The rows of a group lie close to one hidden flat surface of 12 dimensions, which passes through zero. Surfaces can cross.
Some rows, each with its group after it:
[ -8  12   0 -14   1  -7  10   6  -6  -5 -20   5 -16 -18  22 -13]  lus
[ 15   5 -17  -6  -6  13  11   4   1  15   8  11   5  11 -11 -17]  kimat
[ 10  20   1  -2   3 -14   9   8   6  -5  -3 -15  12  10   3  -5]  pigef
[ 18   7  -6   5  -3  18   9   0   9   5  11 -13   3  -9  -3  -2]  Ketu
[  0 -12  -9  14   5  -5  -5  11  -1   6   2  15  14   2  -1  15]  Ketu
[ 17 -32  20  26   2   3  -9   0   3 -25  -5   0  -7  -6   3   0]  kimat
[-22   7   9  -8  15  -8   5 -21   5  -4 -14   4  -1  -1  -4 -25]  ninu
[  2   0   4  14  -4   1  -3   5  -7  -8 -10   7 -11 -15  -1  -3]  kimat
[ 14   2  -9  10   8  12  -8   7 -10   3   0  -7 -12  -2  -3  -4]  Ketu
[ -6   9  -5 -13   3  -9   2   5 -10  -2   1  -6   3   1  -1   5]  kimat
[-21   1  15   5  11  15 -11 -23  -9   7 -12  -1 -14  -3  -5  12]  ninu
[  9  12 -10  -8   5  14  -3   1   0  10   6   3   1   6 -23  12]  Ketu
[  1   9   0  16   7  -9  24  10 -10   5   0   5  13 -12  15  -1]  lus
[ -2  17  13   3   4   3   7  14 -19   3  -4 -14 -13  11  15 -15]  pigef
[-11 -11  -4 -21  -7   9 -13  -4 -10   1   8  -2 -12   7  -7   0]  ninu
[  0  -1   1   5 -15   9   2  -2  -5   7  26  -9   9   4 -15   0]  Ketu
[ -8  16   5  16  -8 -11   6  16 -25  -3  10 -26  10  -3   7   0]  Ketu
[ 26  19   1   2  -4  -8  10  -6  -3   1  -6  -3   4  17 -13  -3]  lus
[ -3   4  10   7   1  20 -16   6   1   0   2 -16 -18   0  -3  -6]  lus
[  2 -19   1   3  -1  -3   5   6  -9 -15 -14  18   4  -7  -5  -7]  kimat
[  9   7   1   8  -1  -7  -3  15  -7  -6 -17   9 -13  -5   7  -1]  kimat
[ -7  13   6  -5  17  -3  16   4   1   2  14 -13  22  12  -8   3]  Ketu
[ -3  -2 -10  -7  -6  -1  -5   4  -4  -5  -1  12  -5 -11 -14 -14]  ninu
[  4  -4   0 -12  10  -2   4   1  -8  -7  14 -17  -1   9   2 -16]  ninu
[  0  -9 -10  11  -5 -21  13  -1   9  -1  -9   4  26  -6  16   0]  Ketu
[-5 -3 -1  6  7 -9 13  0 -3  0 18 -6 21 -4  1 11]  ninu
[ -9 -13   4  -5  -4  12   3 -12   5  11   9   4  -5   3   8   0]  pigef
[  4  -6  -1   9  -6  -5 -12  -1   1 -11   2  -4  -8 -18  -2  -6]  lus
[  5  -2   4   3 -11  -6   6  23  18  -6  -1  14  16  11  -5 -10]  pigef
[ -9  11  15   0  -3   9  17  -8   5   1   5  -3  -2  -3  -1 -31]  pigef
[ 12   6   4   0  14  -4   9  -1  14  -5   8  37 -13 -25 -13  11]  ninu
[  5   3  -3   0  -3   9  -9   5   9   4 -19  16  -6   1  -7  18]  Ketu
[ 10  -1  15 -12  12  -9  -1  -7   1 -10   5  -4  -6  23  -5  -7]  Ketu
[ 11  -2  -9 -12   3  -6  -6   3 -15  12   4   6 -14  23   8   8]  pigef
[ 21 -12   8 -19  -2  -4   6   2  10  -6 -13   8 -13  19  19   5]  lus
[  8  -3  -5   8   2   1   2   9  -7   4   3  16  -8  -2   1 -10]  kimat
[-26  -7  15 -19   0   3   3   5   2 -10   5   9  -2   3  -5 -11]  Ketu
[ 7 12 23  0 -6 -3 15 -3 20 -6  7  1  0 -3 -2 -1]  kimat
[-20   1   3  -1  17  -2  -6  -5  -3   9  -4  -5   1   4  11  17]  pigef
[ 17   0   1  10  -1   6   2   9   2  -9   1   3   4  -8 -15   5]  pigef
[-11  20  -1 -10   3   0 -17  14  -2   3 -10   9 -12   1 -12  16]  pigef
[ 10   5  -2  20 -14   1  11  -2  -9  10   5   6   1  -4   1 -13]  lus
[  2   0  -6  14 -15  -2   1 -22 -21  -1   5 -21  14  -9 -14   8]  ninu
[-15  -6   0  -4   5   4  13 -10   1  10   5 -10   8   4  19  -7]  lus
[ -7  12  -2 -17   2  -1   3 -16  17   6  -8  13  -1  -4  -7   6]  Ketu
[ 16 -10   5   2  -8 -20  14 -15   7 -14 -10  -1  11   3   8 -11]  lus
[ -4 -13   8  -4  12   3   3   7   1   2   1  25  -9   2   8  16]  lus
[ -5   8  -6  -3   7   0  -3   9 -14   2 -13 -11   4   4   5  12]  kimat
[ -6 -10  13   5  -3  11   8 -11 -10  -5  15   6  -1 -10 -16  -3]  kimat
[ -1   2  -6 -17  -6   0  15 -11   1  -3 -19  -6   8  -5   9   6]  ninu
[ -9  -1   3  -1 -14   5 -18  -6  16   6  -6  -4  -5   3   3  17]  pigef
[ -8  -3   5   7   9  -8  12   2 -11  -1  19   4  11  -2  -5 -10]  pigef
[ 13   5  -8 -18 -22   6   8  13   0  -6   7   2  -4  -4  -5  -4]  pigef
[  0 -12  -8  -8 -28  19 -13  -6 -14  -2   3 -14  -1   2 -20   1]  ninu
[ -7  -3  -4   7  -4   3  -6   9  -1   4   6  13   9   4 -18  -2]  Ketu
[ 19 -12  -1  11 -14  -9   4   1  -4 -13  -8 -14  19  10  -1  -2]  kimat
[  6 -15   1   7 -20 -10  -5 -17  -7  -4  -2 -17   3   9  12  -5]  ninu
[ -8  -6   0  -1   1   4   6  -1  -2   6  -2  13   3   4  -2 -11]  lus
[-21  -6  19   4  11   8  13 -20  10   7   8   4   2  -8   9  -2]  kimat
[ 27  15   6   7   4 -14  13   7  -1 -11 -10   8  -1  -3  -2   2]  lus
[-18   2 -15  -7  -8   8  -9 -10 -23   0 -13  -3  -3 -14 -16  -3]  ninu
[-31  -4  11  -9  -7 -12  -1 -23   1 -10 -25  -3  -1 -15  12   3]  kimat
[ -4  18  -3  -2 -20  16  -4  20  13  -3  -7 -17  -1 -14  -1  -4]  lus
[  0  -7   6   7  -4 -19  -1  -9  10   8  21   7   5   8  11   9]  ninu
[ -5  -8  -8  -4  -7 -20  -8   2  -1  -6 -22   8  -1   4  13 -21]  pigef

New rows, each followed by its group:
[ -6   7   4  -8   0  13   3  -5  14  -1   0 -19   8   3  -3  -6]  lus
[-16   5  -3   7   5 -11  -5  -7 -25   5   3   2 -18 -21  16   4]  lus
[  1  13   0   6  28 -15  -8   5   3   1  -2  15  -7   0  -5  -2]  Ketu
[  0   5   2 -21  20 -24  -1   0   7   1   1  -4 -18  15  34  -5]  kimat
[-34  -1  15   6 -10   5  -7   9  -1   3  -2 -11   0  -4  15   9]  pigef
[ 18  -7  10   4   6   5  -5   6  -9 -18 -17   0  -4  10 -18  -1]  ninu
[  4   6 -12   2   6 -15  -2  -4  -4   8  16   3   5   4  -7  -8]  pigef
[ 24  12  -2  16  14   6   4 -14  -2  -2  -2 -21   0  -7  -4   0]  pigef
[ -2  26   3 -15  -3  12  11   1  -4  -5   7 -23   3  -5 -18   0]  kimat
[ -9  11  10   1  14  -8  19 -18  18   4  11   3  10 -12   3  -4]  ninu
[ -7   5  -6   0   5 -13  -4  -9  14   1 -16  -6   6   1  10 -12]  pigef
[  5 -19   3  15  -9  -3  18   2  -1   8   2  15  19   9  14   2]  lus
[ -8  23  -6  -3   5  -4  -3   1   8  10   2  -3   1  -1  -5 -11]  pigef
[ 7  3  5 -4 17 -8  7 15 10 -7 -1 12  0  5  0 -6]  ninu
[-13 -12  -6 -18   8  12  -3  -1   3  -9  -5  -1  11  -4 -14   3]  kimat
[-15   6   5 -20   7   9  -3  -1  -2  10  -2  12 -19   3   6  13]  lus
[-27   3   5  -5  24  12 -11   8  -1   4 -19  17  -9  -4  -3  19]  pigef
[-10 -12   3  -1  13   0  10  24  10 -10   9   6  18  -2   2  -5]  ninu
[-15 -10  12  -1   3  -4   0 -10  13   5  -6  32 -12  -5   8   0]  kimat
[-12   2   2  -5  -1  -4 -11   2 -11  -3 -12   8  -7  -1  -7   1]  lus
[-27  -9   8   4  16  -9  -9  -6   2 -11   8  -9   6 -24   5  23]  lus
[ -8  21   3  -7   3  -6 -13   3   4   4  -4  -4  -3   6  -8  14]  pigef
[ -5  16 -10 -25   8  -5   8   9  -9   8  -4  -1  -7   9  14  -6]  pigef
[ -5   0   0  -8 -11  15   3   3   9  14   9   0  -4   1  12  11]  lus
[  3  -8  -6   5   7  -9  -8  -2  -1  -1  -5 -15  -4   4  22  -6]  kimat
[-13  -7   7  -4   2  -3   6  -5  -4   0   2  16   3   0  -6   8]  kimat
[ -8 -17  11  16 -18 -11 -16  -6   4   1  14  -4   9  18  -3 -15]  ninu
[  4  24   2  -8   0  -1  -3  -2   6   0  -1   2  -1   0 -23  16]  lus
[ 33 -12 -10 -19  -2   9  -6 -13 -11   7   6  -7  -5  29  -6  35]  Ketu
[ -9  -5  -6  -8  -4   4 -13   2 -16 -10 -11  -4   2  -6 -16  13]  kimat
[-22   5   8  -4 -16   9  -7 -11   2   6   1 -21  -3  -5   9  10]  lus
[-12   3 -11  -2  10   4 -12  -5   0  10  -3   5  -7  -9  -2   8]  pigef
[  3   4  -2  -5   0 -14   6 -10  13   7   0  13  -8  -7  18   0]  ninu
[ 18  13  17  21 -22 -20   1  -5  -7  -3   4  -3 -11   2   6   4]  kimat
[  0 -17   8   7  -8   3   0  21   8 -10  -2  16  13   2  -5  14]  pigef
[  8  15   3   2  -3   6  -1   7  -9  -1   7 -11 -18 -11   7   6]  Ketu
[ -4  -2  -2   6 -18  15 -11 -18 -11   5  -1 -21 -10  -3  -5  -9]  ninu
[ 3  8 -1  1  0 -8  0  5 -3  5 -1  2  1 -1  6 28]  Ketu
[ -5  11   4  11  -1   1   1 -14  13   3  -3  -2  -7 -18   6 -15]  Ketu
[ 10   2 -10  -5  -6   0   0  -4 -16   3  -8 -15  -2   5  11  13]  ninu
[ 10 -15  14  12  -2   7   4  -7   0 -16 -16  -5  -3  -8   4   0]  ninu
[  9   1   1 -15  -7   1  -5 -18  -4  11  23   5 -21  15  -5  -6]  kimat
[ -5   6   4  -6 -22  -2   9  -8 -14  -2  22  -5  -9 -10  -5 -27]  pigef
[ -8 -21 -14   4   3  23   0   3  -1  -1 -23  -1   4  -9   8 -20]  Ketu
[-12   5   8  -5 -11  14 -10 -18  -7  -2 -16 -10 -19 -12  -3   0]  kimat
[ -7  13  10 -13   4  10   6   8  -4  -4  -6 -10   1   8  -5   7]  Ketu
[  4 -14  -2  14   7  -4  -2  -9  -7   1  14  -6   2  -2   5 -11]  lus
[  7   8  -4  17   2  15 -10   3 -10  16   1 -12  -7   8   4  12]  kimat
[  4  13  17  -3   2   3  18   2   8 -10   0 -13   6  -4  -1   0]  kimat
[-15 -16  -7 -11  10  -1  13   9   6   5   5  -6  16  -4  32   8]  lus
[  4  13 -13  -3  -4  -8  -4   1  -2  13  -4   9  -8  -1   5   9]  ninu
[ 17   4 -10   0   1   3   6  -6 -23 -17 -32  -3  -5 -17 -12   4]  ninu
[  5  -1  -4   3  -9   7   8   7  11  -5  -8   6   7  -6  -7 -30]  lus
[  7  15   9  10  -3  -7   5   0  11  -5   5 -17  14   4  -6  -3]  pigef
[ 15   5  -1  26   0 -10  -1   9   2   4  -9 -21   5  19  23 -20]  pigef
[ -8  19   4  -6 -21   9  -2  -4  -5  14  -5  -9 -12   4   6   7]  lus
[ 28   3  33  10   3 -12  -9  10  16 -17   3   6  -9  34 -17  -7]  Ketu
[ 13   5  -5  12 -13   1   3   8  -9   3  -1  -4  -7  -4   9 -14]  lus
[ -2  10   9  -7  -7   1  -2   8   1  -2   5  11   3   4 -23  26]  kimat
[ 26   2  -6   4   1   1  -2 -17  19  -6  -6 -18  11  -3  -6  21]  pigef
[-14  -6 -11 -18  -1  -8   6  -7  20  16   6   9  11  11  16 -12]  pigef
[  8  15   7 -10 -22  -9   1  -9  12  -7  -8  -9  -5   6  -6 -20]  pigef
[ 11  -4  -6  -3  -3  11   7  -6   5   8   9   0 -13  -2  13 -27]  lus
[  9   9   4  -8   2   0  15  14  12  -9   5  -1 -11 -21  16  -2]  Ketu
